The first 6 rows are patterns. Each new row is the sum of 2 different patterns, raised or lowered, with some noise. Before adding, each is slid sideways (what falls off one end comes back at the other) and multiplied by a number that may be negative. Names go in the order of the patterns.
Some rows, each with the names of its patterns after it:
[ -4 -10   5 -10   6   2   4  -3   0  -5   6   2 -11  11 -15   0  -7   0
   5  14   1  17   7  -4  -7  -9  -9  -4 -20 -15  -2   0  -5   4   3] -> z26
[  0  -8  -5   6   9  11   8  -1   3   6 -17   1  -3  -8  -1  -6  -2   6
  -3   0   5   5   0  15   5  12   4  -3  -2   2   8   5  -1   2   1] -> z902
[ -1   0  -1   1   8   0  -4   9   0   0   5   4  -5  -3   6   2   4   1
  -1   8   8  -3  -3  17  -1   5  -8   5  -9 -19   3  -4   0   1 -12] -> z791
[  0  -3   5 -20 -18 -20  13  -3  -3  -1   3   1   0   2  -2 -20 -17  -8
 -20  11  -5  -1   5  -1  -4  11 -10  -2  -2  -6 -15  -3   4   2  -4] -> z707
[  2   2  -3   1  -6  17  -4   9   1 -12  -6  -7  -2  -5  -3  -7  20  -7
   4   3   6  -1   9   4 -16  -1   0   2 -12  -9  10  -3   1   5   0] -> z504
[ -2  -2   3  14   0  -5  11   0  -2   0  10  -2   6  10  13  -8  -7  -2
   5   7   5   5   1   3   2   9  -1 -20 -15  -9  12   6  -4   1   1] -> z246

New rows. What belongs after each?
[  9 -11   0 -21  -8 -13 -18 -11  -4 -16 -10 -25  -8  -9  -5 -14  -3   2
 -24  15  -9  -2  -5 -11 -29 -13 -20 -14  -2  -2  -2   7   1   8   2] -> z26 z791
[ -6  -6 -20  -4  -7  -5  -1  -2  -2  -6 -10  -9   1 -13   5  -4  -9  -9
  -3 -26  -9   0 -13  -9 -13  -1   2 -16  -5  -4  -7  -7   3  -4   4] -> z902 z504
[-5  1 26 18  0  7 16  9 11 12 22 16 11 18  7 22  8 24  0 19 11  5  5 -1
  7 16  5 13 14 10 12 19 18  5 -2] -> z791 z246
[ -1   1   3  -2  -6   5   5 -17 -10 -11 -11  -8 -12  -7   0 -10 -12  -1
   0 -10   7   0   5  -7  -8 -10  -8  -5   1  -4  -3  -7  -9 -15 -12] -> z902 z246
[  7   6  10   1  12  15  -7  27   6  12  10   5 -11   3  -3   2  13  11
  13  21  16  20  16  22   5  15  -5   8   2  -2   5  11   0   6  -8] -> z26 z791
[24 16 19 18  6  6 28  1 10  4 19  2 -3 18  8  8 18 -4 16 14 15 13 22 11
 13 24  7 20 10 17  4 11 23 24 18] -> z26 z791
[12 13 15 -6  7 18 20 24 29 12 12 27 -2 14 15  9  7  4 17 21 13 14 17 26
 20 24 15 40 15 15  4 20 12  0 15] -> z902 z791
[ -7  -9 -11 -10  -2 -19 -17   0  -4  -8   3   1 -10 -13   4 -10   3  -3
  -2  -1   1  -9  -2   8 -13   7 -20  -1 -14 -16   2   4  -3  10  -7] -> z26 z791
[ 8 19  8 12 21 24  0  1  4 18  3  9 13  6 11 26 20 16 20 13  9 17  5 -1
  7 -6 15  6  8  7 36  6  9  9 16] -> z707 z504
[-2  0  4 -7 -3  5  4 -7  0  3 -7  5  6 -1 12  6  6  9  0  2  8  3 -9 10
 -2  6 -2  5  7 16 -4  7  0  9 -1] -> z26 z707
[ -3  -3 -28  -1  -3  -4 -10  -3 -12  -3  -8 -16 -18   6   2   0 -11   1
  -4  -7  -2  -5 -19 -15 -11 -15  -6  -5 -11   0   3  -2  10 -10  -2] -> z707 z504
[ 12   0  19   0  11   6 -13  -5   0   6   0   7   3  23  -4  14   5  16
   8  18  10  -6   4  10  10  -9   5   9   5   6  13  10  16   9  14] -> z26 z504
[ -3  -6  -4  -4  -6 -13 -13  -5 -22   3 -11  -5   5  -2  -3   2  -7  -4
  -2 -17  -8  -8  -3  -6  -6  -9  -8   6 -13 -13 -15   8  -1 -11  -3] -> z707 z504
[ -8  -5 -14 -14  -7 -12 -15  -3  -9 -14 -19  -3   0  -6 -10 -11  -5  -6
 -10 -13 -13 -16  -5   6   1   9 -15  -8   1  -6  -3  -4  -8  -6 -16] -> z902 z246
[ 9 13  2 13 11 -2  2  8  6 -4 -4 17  9 10  8  4  6  6  5  7  4 13  6 22
 15  4 -1  1  8  4  6  4 20  2  3] -> z504 z246
[ -1  -2  -7  -3  -9  -9  14   0  11   4  -8   5   2  -1  -5   0  -9  12
  -3   7  -2   9  -5   5   1 -12  -2   2  -3 -11  -2   1   5   0   7] -> z26 z504
[10  8 32 22 25  6  9 14  2  8  1 -6  8  6 27 25  7 26 -3 12  8  8  9  9
  2 17  9 13 16 18  8  8  7 14  7] -> z791 z707
[-10  -2  -8 -23 -13 -11 -16 -12 -13  -7  -7 -16 -15 -29 -15 -16 -13  -8
   3  -8  -8  -3  -9  -3 -22 -12 -11 -13 -18 -14 -17 -24  -6 -19 -13] -> z902 z504
[  5   0 -22 -22  -2 -18  -5  -6  -5 -14 -20 -13  -1 -16 -19   1 -22 -17
 -14 -14 -12  -7  -3   9  -3 -17 -21 -21 -20 -13 -29 -23 -18  -8   2] -> z26 z246
[ 5 10 12 11 15  7 -4 13  2  6  4  9 -9  2 -7  6 11  4 11 -8  3  4  5  9
 14 15 20  5 -3 -7 -5  4  3 -8 16] -> z26 z902
[14  8  0  9  1 -5  8 -3  7  8  6  7 -8  5  2  5  7 16  1  6  5  7 13 -2
 11 12  7 -2  2 -7 -4 14 -6 -4  2] -> z26 z504
[-18  -5  -6  -5 -19 -16   0  -4 -10 -23 -23 -16   2  -8 -13 -13   4 -14
  -4  -7  -9 -15 -21  -2 -15 -15 -16  16 -17  -2   0   6 -18  -8  -8] -> z504 z246
[15  9  4 11 12  2  4 21  5  7  0 22  7 -5  4  1  9  8 -4  7  8  5  1 15
 10 -2 17  9  8  6 12  0 -1  6 13] -> z791 z246
[  3   9  -1 -11  -5   1  -1   1  -3  -1  -7  -1 -12 -11  -3   9  10   5
  -5  -3   0 -19  -2  -6 -11  -8  -7   4   8  -1  -8  -1   3  -3  10] -> z902 z246
[  2   5   1 -21 -18 -13  12  -5  -7  -7  -2  -1  -1   0   8  -4  -4   9
  -1  -3   4  12  -6  -1   2   7  -8  -9  -6  17   6   7   9   1   6] -> z902 z246
[ -1 -16 -10  -7   9  -4  -2  -3 -15 -20 -19 -19 -15 -27 -24  -9 -21 -14
 -13  -8  -7 -16  -2 -18  -2  -7  -3 -26  -7 -18  -8 -13 -20  -7 -26] -> z26 z504
[-10  -8  -6  -9 -21 -15 -15 -16 -24 -13  -8 -16 -14 -10  -8 -11 -22 -14
 -12  -4 -23  -7 -15  -3 -16   1   8 -19  -1 -18 -12  -3  -8  -7  -2] -> z26 z791
[ -9  -7   9  -8   4 -11   3 -12 -24  -5  -9  -3  -4 -18  -7  -6  -7 -10
  -1  -5  -6   6  -3  -7  -1  -1 -19  -9  -3  -9  -4  -9  -9   3  -2] -> z902 z791
[  1   9  21   5   3  16   4   5   1  28   2  18  15   8  -6  -6   3   6
   9   4  26   1  11   9  18   4  -4  -3 -14  15  10   4  -3  -1  12] -> z504 z246
[14  8 15 15 10 21 12 28 14 31 18 22  9 10  1 12 24 23 18 22 17 27 16 11
 19 25 21 19 16 23 16  4 11 10  4] -> z26 z902
[-23   5   3   2  -7  -8  14   7   5  12  10  12   7  15  12  11  26   0
  14   9   1   4  -2   6   2   4  -7  22   5  17  17  18   5  18  15] -> z902 z504
[  1  -8   3  11   2   5   0   4   3   1 -18   8  -1  -9  -3  -1  -3  -5
  17  11   0   1  10   7   0   4   0  -3   1  -5   0   4  -5   5 -12] -> z791 z504
[ -9   2   7  -6  -9  -8  -1  10   5   2  -5  -3  -5 -18  -2 -12 -11  -6
 -13  -9   3  -6  -8  -1  -3  -4   8  -5   1   0  -6 -17  -3  -1   4] -> z902 z791
[ 7  6 12 -4  7  8  2 12 -9 10  4  6 18 16 17 10 21 13 21 -6 12  4  7  8
 12  0  6 22 10  3  3 22 21  7 16] -> z902 z504
[ -4  -6  -4  -8  -7  -8  -4 -10 -13  -4  -3   0  -1 -11  -8  -1 -16 -15
  -8 -14  -3 -13  -3   7 -10  -4  -3  -4   1   3  -4   2  -5 -13  -8] -> z902 z791
[16  5  9  0  5  4 18 10  9 10 12 14 10  2  2 -2  8  9  0 15  8  9 11 11
 14 14  3 14  9  6  4 13 11 13 13] -> z707 z246
[ 8 11  4 13  7 -1 14  4 13 27 15 18  4  9 16 17 13 12 20 11  4 16 19  2
 11 18 14  8 15  8 11  9 17 16 25] -> z791 z246
[ 8  5  3  5 12 12  5 17  4 10 22 14 15 13  6 13 10  8 13 10 -4 11  0  6
 13 17  8  6 11 17  6  7 10 19 18] -> z902 z246
[ -4  -6  -5 -23  -4 -13 -12   3 -17 -11  -7  -8 -12   0 -18   9 -12  -6
 -13  -3  -3   3  -5 -17  -9  -2 -18 -26 -25  11 -10  -6  -2  -3  -4] -> z707 z504
[  0   0  -4  -7   6  -2   1  -4   3   2   1   5  11  -7 -12  -6   5   4
   3   1  -3   5   4   2  -6  -8 -15  -7   1   5 -12 -14  -1  -7  -5] -> z791 z246
[  1  12  11  15  16  17  10   4   8   9  16   1  -5  16  13  12  18   9
  10  19  14   8   1  42   5  23   2   3  -6 -16  11   0   6   4  16] -> z791 z504
[ 16  17  16   7   5   9   5  -7  -6   2 -15  22  28  25  25  -2   2  25
   1   9  12   8  -4  -5  16  19  -4  12  11  16 -16  -2 -12  13  -5] -> z707 z246
[  0  -1  -6   2   9 -12   7 -14  -4 -15 -16  -4  -5   1   6 -24 -12  -8
  -3   0   6  -3  -9   5  -4   1  -2 -19 -23 -16  10   0  -6  -5  -7] -> z791 z246
[16  7  9  9  9  1 12  6  6 13 12 11  8  4  9 13 13  2 18 12 13  4 10 18
 11 13  9 23 19 15 18 14 16  9  9] -> z902 z791
[  8  -8 -15   6   3  -2   8 -12  -1  -1   2   1  10  -3  -3  14  -5  10
   4   8  -3  -5  -3   1  -7  -3   2  11  12   3   1  25   9   6  -6] -> z26 z791
[ -4  13  -4   3   6   0  -2  -1   1   7   2  22  -4  11   5 -21  -5  -8
  -6  -6  -6  -8  25  -8   5   6   9   0  18   8  -8   1  -2   1 -11] -> z902 z504
[  4 -28 -24 -16  13 -21  -3  -7   9  -6   6  18  -7 -16 -17 -10  -8   9
  -6  -3   2 -11  -4  12 -20  -4  -4 -12 -18   1   5  -6  -7  -5  -5] -> z791 z707
[-15  -6 -17 -15  -8 -24 -17  -9 -12 -12  -6  -9 -15 -17 -12 -19 -10 -10
  -4 -11 -10 -16  -7  -7 -19  -1 -21  -6 -13 -12 -10  -3 -12   4  -5] -> z26 z902
[ 8  6  4 17 11  1 19  5 15  1  5  7 17 13 23 12 21  5  7 10  9  0  1  5
 13  7 11 10  8 -8 12 -5 13 15 16] -> z26 z902
[  1  -1 -11   5  -7  -1  -1   4  -5  -8 -15  -4 -12  -4  -7  13   8   7
 -19  -1  -4  -5  -8  -1  -2 -10  -8   6   5   2  10 -18   9  -5  -7] -> z902 z707
[ -7  -8  -8  -6 -11 -20 -19  -9 -18  10 -15  -5 -10 -14 -10   3 -13 -25
  -9 -10 -15 -21 -22  -6 -22  -3   0  -9 -12 -13 -16 -11 -16   5 -15] -> z504 z246
[  1   5   1  -7  -5   1   2  -3  -1   5   5   6  -8  -1   1  -5  -5   3
  -8   3  -2  11   7  -1   1 -10  -8  -5  -4   1   4  -4   4   8   5] -> z26 z707
[  4 -40 -32 -29  25   2  -7   0   4  -2  -2   5  11 -21 -23   2 -21   9
  -5   9   4   4   5  24 -18  -8  -4  -2  -8   1   8   3  -2   2   5] -> z707 z246
[  8   2 -17 -11  -6   8   5  -6  10  -2   3  -2  -4   7  -4  -6   6  -2
  -6  10   4   1   6  10  10  -1  -3 -10   3   6   5  -3  -4   7   0] -> z504 z246
[ 9  8 14  5  5  0 14 -4 10 15 11  6 11  5 14 11 -2 19 -7 16  1 13 13 16
  8 20 13  3  2 -2 10  2 -7 -3  9] -> z26 z504
[-12 -15 -16 -21 -14 -21 -16  -6  -4 -18  -7 -13 -15 -15 -25 -24 -12 -20
 -34 -13 -17  -9 -16  -4   1 -20  -8 -17 -12  -1 -10 -15 -13 -16 -18] -> z26 z791
[21 23  1 17 12 -3 21 13 10 13 10 12 22 -3 17 14 16  9 27 11 20 26 11 11
 13 27 23  5 16 13  9  5  7 17 22] -> z902 z504
[ 4  5 13  7 20 11 13 12 -8 11  5  4  7  2  0 12  6  7 14 13  6  9  5  9
  8  9  1 15 19 17  1  8  7 11  8] -> z791 z707
[-33 -28  -6 -19 -18   6 -15  -9  -6 -14  -7 -16  -7 -14  -8 -18 -27 -19
 -33 -20 -29 -19 -16   2 -21 -19 -16  -8 -17  -8 -12 -18 -11 -19 -21] -> z902 z504
[  2  -3  11   2  -3   6   2  -4  -5   7   8 -10   5  -7  -7  -5  -2  -3
   2  -6   0  -5  -7   2  -3   8   1  -1 -10   0 -11  -2 -10   6   1] -> z26 z504
[ -6  -8 -13 -24  -4 -15 -14  -9 -12 -17  -8 -14 -12 -15   5 -14  -8 -14
 -20 -18 -16 -17  -8  -8 -10  -5 -17  -9 -11 -11 -14  -7 -11 -23  -6] -> z707 z504
